The first 6 rows are patterns. Each new row is the sum of 2 different patterns, raised or lowered, with some noise. Before adding, each is slid sideways (what falls off one end comes back at the other) and multiplied by a number that may be negative. Names go in the order of the patterns.
(in the rows, 128 means zero)
Known rows, each followed by the names of its patterns:
[127 152 138 151 143 108 112 122 130 103 119 130  76 102 115 152  90 108
 123 165 134 129 136 143 143 127 146 126 109 116 115 126 107 129 129 153
 166 143 101] -> (3)
[ 82 126 127 122 129 109 138 167 122 118 112 126 123 116 120 135 131 117
 132 158 133 101 125 155 144 127 127 103 130  90 164 136 120 161 118 106
 122 126 122] -> (4)
[ 74 126 117 110 162 124 117 119 131 122 124 125 160 134  94 182 134 138
 108 127 113 124 119 126 124 151 105 130  91 143 130 129 150 120 138 129
  84 108 164] -> (0)
[134 148 131 126 123  99 136 125 129 116 121 130 101 111  76 133 106 155
 125 116 145 131 115 118 125 115 127 182 119 114 136 116 122 125 150 129
 125 150 135] -> (5)
[141 182 133 128 124 130 110 158 130 158 110 130 148 145 129 124 113 116
 126 110 143 147 104 130 135 142 102 127 127 117 129 117 132 153 138 139
 124 131 151] -> (2)
[136 111 125 100 129 141 141 115 144 130 143 120  89 132 102 118  90 129
  98 181 128 125 135 153 120 105 119 123 182 126  87 105 129 112 126 125
 139 128 106] -> (1)

New rows, each followed by the names of its patterns:
[117 143 115 128 146 158 170 157 108 131 151 124 158 143 114 108 123 135
  92 114 100  88  94 136 149  92 123 128 157 129 133 130 146 178 125 140
 135 106 117] -> (3) (5)
[ 93 105 149 126 131  95 128  89 130 120 121  85 116 123  91 126 127  73
 120 123 137 121 115 119  91 122 106  63 108 111 106 110 117 123 140  98
 110 116 118] -> (4) (5)
[ 96 105  88 137 122  83 115 111 110 135 133 144 117 141 128 116 169 136
 113 100 154 142 125  91 121 122 106 105 111 117  90 118 148 131 116 113
 139 118 131] -> (3) (4)
[150 208 159 146 127 167 173 181 158 120 117 129 143 105 151 166  72 121
 139 180  85 126 138 167 149 134 156 181 168 154 155 145 146 147 184 146
 125 138 145] -> (3) (2)
[171 144 183 198 184 146 170 200 180 218 182 238 148 187 162 149 192 198
 172 186 198 232 185 153 188 201 211 170 151 188 192 190 183 196 188 199
 174 192 191] -> (4) (1)
[156 129 110 130 132 132 152 130 148 104 110 135 108 134 135 127 129 117
 147 102 132 120 141 136 118 114 130 129 133 128 124 134 160 119 117 139
 118 108 124] -> (4) (5)
[134 102  94 121  93  96  91  73  85  68  99  94  74  85  45  97 114 100
  90 103  73  95  69 108  96  81  79  99 113 112  93  98 121  91  81 115
  83  93  70] -> (4) (2)
[177 175 143 166 172 145 188 152 213 224 173 188 173 174 176 173 169 192
 226 170 180 221 182 157 183 227 202 185 201 165 192 165 223 194 177 197
 182 162 181] -> (4) (5)
[ 72  86  85 127  97  55  70  89  75  94  73  94  63  76  86  96  87  60
 106 109  97  76 106  89 107 122  51  89  74  76  54  94  81 145  90 108
 106 124 101] -> (5) (1)
[173 142 151 169 169 169 164 190 148 143 196 163 160 162 188 163 160 154
 167 169 160 134 147 153 151 149 110 152 100 176 161 158 169 180 127 155
 133 169 157] -> (5) (2)
[154 126 134 141 111 150 132 146 123 127 122  89 110  94 139  99 155 118
 116 161 146 125 124 148 127 131 216 143 128 128 143 140 134 136 134 131
 152 134 131] -> (3) (5)
[140 159 155 142 190 171 168 160 124 166 191 201 174 217 157 181 126 162
 187 137 170 173 188 159 158 148 120 153 168 140 176 195 158 158 168 191
 139 178 109] -> (5) (1)
[172 172 161 194 164 157 148 162 136 165 146 166 137 143 169 163 164 169
 147 128 150 151 167 179 142 143 149 156 135 138 147 144 126 134 150 181
 140 152 145] -> (3) (2)
[147 107 137 151 169 173 161 118  95 167 160 151 162 131 127 115 139 120
 112 136  89 101 128 162 112 146 130 173 143 149 153 149 174 155 199 133
 141 107 131] -> (3) (5)
[ 83 124 105 102  91 119  89 161 122 124 143 138 118 104 122 122 160 134
 101 131 121 123 105 121 138 114 104 137 114 122 107 124 104 136 119 129
 130 137 116] -> (5) (1)
[137 119 143 133 137 141 130 157 129 133 105 119 138 130 121 145 137 146
 133 142  59 131 137 116 124 132 139 113 127 101 109 140 129 107 132 127
 130 141 119] -> (5) (1)
[129 113  99  81 100  97  98 124  92  97  98 100 109 105 118 103 111 113
 105  94  96  98 115 102  78 103  91  98 108 105 105  89 107  80 104 115
 127 106  87] -> (3) (5)
[147 171 125 130 147 162 154 146 144 159 160 127 148 133 139 125 169 145
 151 157 134 159 133 119 121 136 156 148 116 141  95 147 140 131 143 147
 115 124 118] -> (2) (1)
[127 109 136 114 134 117 114 145 107 130 129 130 165 144  90 177 131 171
 141  88 137 132 133 126 149 134 131 110 127 167  85 125 118 144 110 147
 129 138 125] -> (0) (5)
[104 124 118 131 123 119 110 119  99 154 103 106 104 116 121 106 119 143
 134  89 133 107 113 129  91 101 111  82 108 117 118 113 105  91 135  58
 121 105 112] -> (0) (2)
[155 128 131 125 139 138  99 129 135  77 107 105 111 116 120 116 141 159
 134  94 118 158 134 127 159 105 111 105 123  90 110 119  70  96 117 134
  88  83 124] -> (3) (0)
[126  79  96 113 126 102 144 114 144 115 122 126 125 130 130 140 112 112
 142 117  98 104 149 140 145 152 114 106  89 177 139 136 167  99  89 113
 123  99  73] -> (3) (4)
[145  97 150 145 144  86 139 134 115 107 111 126 143 126 128 120 118 147
 146 182 135 125 130 125 105 140 107 146 118 125 131 134 114 113 117 119
 124 105 152] -> (3) (2)
[118 138 130  83 137 133 127 153 140 137 112 131 144 122 156 130 115 125
 133 124 170 126 149 121 141 147 139 151 138 159 120 144 101 142 146 104
 130 144 144] -> (5) (2)
[158 184 144 148 159 151 120 163 158 172 133 145 146 158 127 161 140 132
 160 129 143 155 126 143 126 152 127 141 145 131 150 158 146 157 144 152
 140 142 156] -> (4) (2)
[165 143 111 166 160 178 144 155 170 163 146 144 152 141 122 138 180 160
 118 137 154 156 159 147 183 113 141 150 122 170 173 158 149 156 198 155
 174 156 149] -> (4) (2)
[191 185 129 135 166 149 177 166 197 164 187 184 163 221 183 153 135 187
 187 167 109 148 110 153 154 154 163 167 136 181 147 194 163 165 149 162
 145 147 165] -> (3) (2)
[142 131  94 152 139 138 125 146 132 138 115 132 164 124 116 134 180 132
 122  83 131 135 151 114 170 110 129 139  65 141 178 149 129 144 176 132
 124 135 144] -> (4) (1)
[135 127 211 151 111 100 160 136 136 107 140 135 112 131 111 134  99 137
 157 153 132 147 149 144 128  88 111 104 143 106 117 104 157 124 145 149
 158 125 133] -> (3) (1)
[144 139 135 124 133 153  98 158 146 143 140 130 122 125 138 125 114 155
 145 143 136 131 160 167 172 135 128 133 136 117 155 142 162 120 141 169
 151 122 133] -> (4) (2)
[124 114 119 132 112  84 134 119 114 114 127 129 145 125 114 118 118 105
 108 112 128 122 102 115 107 121 108 124 136 141 100 119  90 132 101 129
 117 117 145] -> (4) (2)
[185 131 141 123 161 150 128 165 146 156 153 111 144 197 112 145 135 138
 173 143 139 149 157 142 154 167 176 141 126 201 166 158 137 137 143 130
 165 155 145] -> (4) (0)
[164 115 142 158 145  91 147 149 133 120 135 167  72 129 129 135 131 145
 124 141 139 145 141 151 138 168 134 141 135 140 158 170 130 193 130 111
 191 125 144] -> (0) (5)
[181 199 155 157 157 147 140 189 131 172 136 176 158 164 157 179 149 148
 164 151 185 177 149 158 154 164 129 156 145 150 160 164 186 190 154 172
 170 167 195] -> (3) (2)
[132 128 106 109 149 142 120 136 130 121 131 120 132 148 125 108 123 142
 132 124 112 115  92 118 108 135 132 151 102 129 107 146 124 110 121 125
 114 140 153] -> (4) (2)
[132 158 140  86 119 146 122 120 118 136 161  96 141 165 106 122 141 101
 127 141 126 112 137 149 111 154  79 163 145 143 126 118 137 120 118 166
 160  87 189] -> (0) (1)
[139 132 148 154 137 140 148 143 107 130 150 118 100 136 139 123 155 123
 165 112 136 145 101 157 160 141 165 155 186 123 157 154 138 133 122 100
 136 138 143] -> (3) (4)
[137 130 132 158 138 157 109 140 118 100 143 172 127 131 144 202 148 144
 153 150 165 132 123 145 140 148 137 146 138 150 136 152 173 148 102 138
 178 149 134] -> (3) (4)
[131  79 108  89  72  77  56  79 148 109  41 130  76  89 124  74  98 100
 117  97  96 136 112  74  66 150  60  89  54 102  91  97  82  86  93  80
  73 126 100] -> (3) (0)
[139 159 160 185 123 137 154 145 107 158 142 167 141 140 185 130 135 141
 104 139 154 129 158 161 153 145 148 157 118 156 133 105 146 138 156 163
 154 159 143] -> (4) (2)
[150 143 132  90 155 144 139 126 116 129 120 128 124 127 138 145 191 131
 159 105 148 138 111 106 112 124 152 144 111  71 122 130 136 152 138 130
 127 135 129] -> (3) (5)
[173 162 150 205 163 128 140 189 182 160 129 158 159 142 139 151 150 112
 149 191 164 139 142 170 153 174 134 159 112 166 160 107 151 157 148 170
 170 196 153] -> (3) (4)
[139 175 200  86 152 166 148 202 164 131 134 154 152 132 145 185 118 103
 192 181 136 123 150 175 157 148 161 166 188 134 175 123 153 148 146 176
 131 163 158] -> (3) (0)
[118 123 120  95 117 140 120 133 122 125 128  91  90 133  79 121 111  94
 129  76 110 113 124 114 130  97 137 100 113 151 108 113 108 123 123 127
 115 130 108] -> (0) (2)
[147 120 108 112 125  55 119 112 115 154 116 137 102 144 114 119  60 108
  99 107  93 126 157 115 119  66 125 153 131 134 140 159 111 122  90 135
 116 114 114] -> (5) (1)
[108 186 152 158 116 144 136 116 126 140 158 146 118 150 136 162 150 153
 174 149 154 159 110 121 172  95 146 127 132 179 158 159 150 135 140 158
 152 187 163] -> (3) (0)
[136 114 113 133 125 116 119 110 106 108  82 107 103  87  99 105 117  84
 102  46 116  77 146 109  90 120 115 103 110 115 101 119 157  94 110 118
  96  99 122] -> (5) (2)
[142 145 155 110 118 157  96 172 129 125 125 148 129 144 137 149 123 140
 141 150 125 118 137 133 154 124 149 171 163 109 151 143 129 144  87 141
 126 180 135] -> (0) (1)
[162 135 153 119 155 154 162 154 184 127 162 119 180 159 149 164 155 167
 168 139 149 192 115 147 167 150 176 148 170 155 161 164 158 166 179 149
 133 186 165] -> (0) (2)
[102 129 102 100 121 110 120  89 115 134 147 195 133  90 109 135 106 159
 129 121  80 108 133 105 107 110  55  77 100 117  93 114  87 146 124 125
  99 124 127] -> (3) (2)
[144 148 181 156 148 154 150 102 165 158 154 148 152 157 138 147 147 126
 137 140 125 152 155 140 168 146 155 134 154 150 141 166 155 183 153 168
 133 147 156] -> (5) (2)
[118 115 131 107  77 141 116 135 100 135 133 128 124 112 136 118  63 103
 168  89  93  97 108 142 141 110 149  85 107 126  86 148 145 104 155 129
 170 108 120] -> (4) (0)
[166 113 133  97 147 122 102 116 122 134 108  95 118  82 130 123 111 130
 123 111  96 120 113  76 102 127 101  91 102 114 133 124 113 138  96 111
 116 109 131] -> (4) (5)
[125 179  85 136 136 105 160  94 137 115 170 135 132 157 174 138 104 191
 139 151 174 135 116 149 125 134 138 186 123 142 130 163 150 163 166 134
 145 117 110] -> (0) (5)
[148 154 138 132 126 120 131 128 116 133 134 116 134 154 140 138 128 150
 143 139 138 117 150 123 186 137 143 136 132 128 121 129 138 111 133 141
 131 104 128] -> (4) (5)
[127 108 184 153 166  86 167 111 120  87  96 110 114 107 100 124  96  74
 141 136 119 125 138 114  95  88  77  83 133 111  75 102  92 103 153 122
 118 111 146] -> (3) (5)
[122 142 159 140 127 144 126 138 109 123 140 124 120 138 156 136 117 129
 124 147 136 125 118 135 101 146 134 125 145 121 110 116 126 126  95 144
 128 125 129] -> (4) (5)
[ 97 172 131 154 168 124 118 139 148 154 123 143 158 130 131 151 152 170
 131 156 135 144 149 139 148 148 131 129 143 169 147 109 135 127 152 145
 149 126 163] -> (4) (2)
[143 160 158 170 185 156 181 168 180 167 163 199 186 243 161 184 135 165
 164 166 161 193 162 167 189 174 114 168 166 148 172 157 174 155 146 165
 146 165 141] -> (5) (2)
[158 152 147 167 150 160 127 125 133 155 149 138 154 146 130 133  72 140
 151 135 144 131 149 172 133 131 139 137 144 192 140 155 157 114 178 148
 173 134 144] -> (0) (5)
[ 95 111 104 138 130 124 146 127 137 137 120 100  87  80 146 114 104 101
  95 109 104 110  70 120 112 151 112 138 150 129  90 132 127 108  92 163
 110  99 116] -> (3) (5)
[ 60  51  89  63  75  77  53  90 114  85 108  65  88  78  88  86  87 113
  94 139 103 110  40  86 116  79  81 100  77  88  73 111  39  89 121  69
  79  87  88] -> (4) (5)
[176 161 153 183 177 153 173 161 180 180 187 185 168 206 176 158 199 191
 225 141 196 148 175 187 147 176 211 180 171 177 174 118 176 183 172 189
 172 180 170] -> (4) (5)
[195 175 171 173 150 156 213 160 163 173 172 211 157 173 175 175 176 171
 182 218 192 164 213 186 202 176 217 175 179 170 179 165 214 165 202 147
 190 195 193] -> (0) (2)
[171 172 120 159 157 167 151 163 137 168 159 148 170 161 165 170 154 156
 184 171 209 144 149 166 128 134 178 164 185 146 157 181 172 157 138 150
 142 170 130] -> (0) (2)
[104 130 174 105 118 137 126 119 157 151 141 102 148 173  81 171 149 164
 116 180 156 147 104 135 112 151 121 157 120 117 135 128 151 136 136 195
 155  98 164] -> (3) (0)
[136 163 160 137 147 150 141 149 206 131 148 158 154 136 146 172 142 151
 169 160 174 179 136 171 143 126 165 133 151 143 145 152 126 135  99 138
 123 192 124] -> (0) (5)
[101  92  91  74  71  99  87  88  89  68  79  69  96  96  93 104 107  73
 115  88 111  80  94  92  95  80 103 102  93 100  80  82 100  93 100  91
 117  96 104] -> (3) (2)
[152 157 135 152 163 164 124 131 120 109 148 167 170  99 131 128 112 168
 173 151 142 170 180 141 192 172 155 135 172 136 153 116 149 144 140 138
 133 142 125] -> (3) (4)
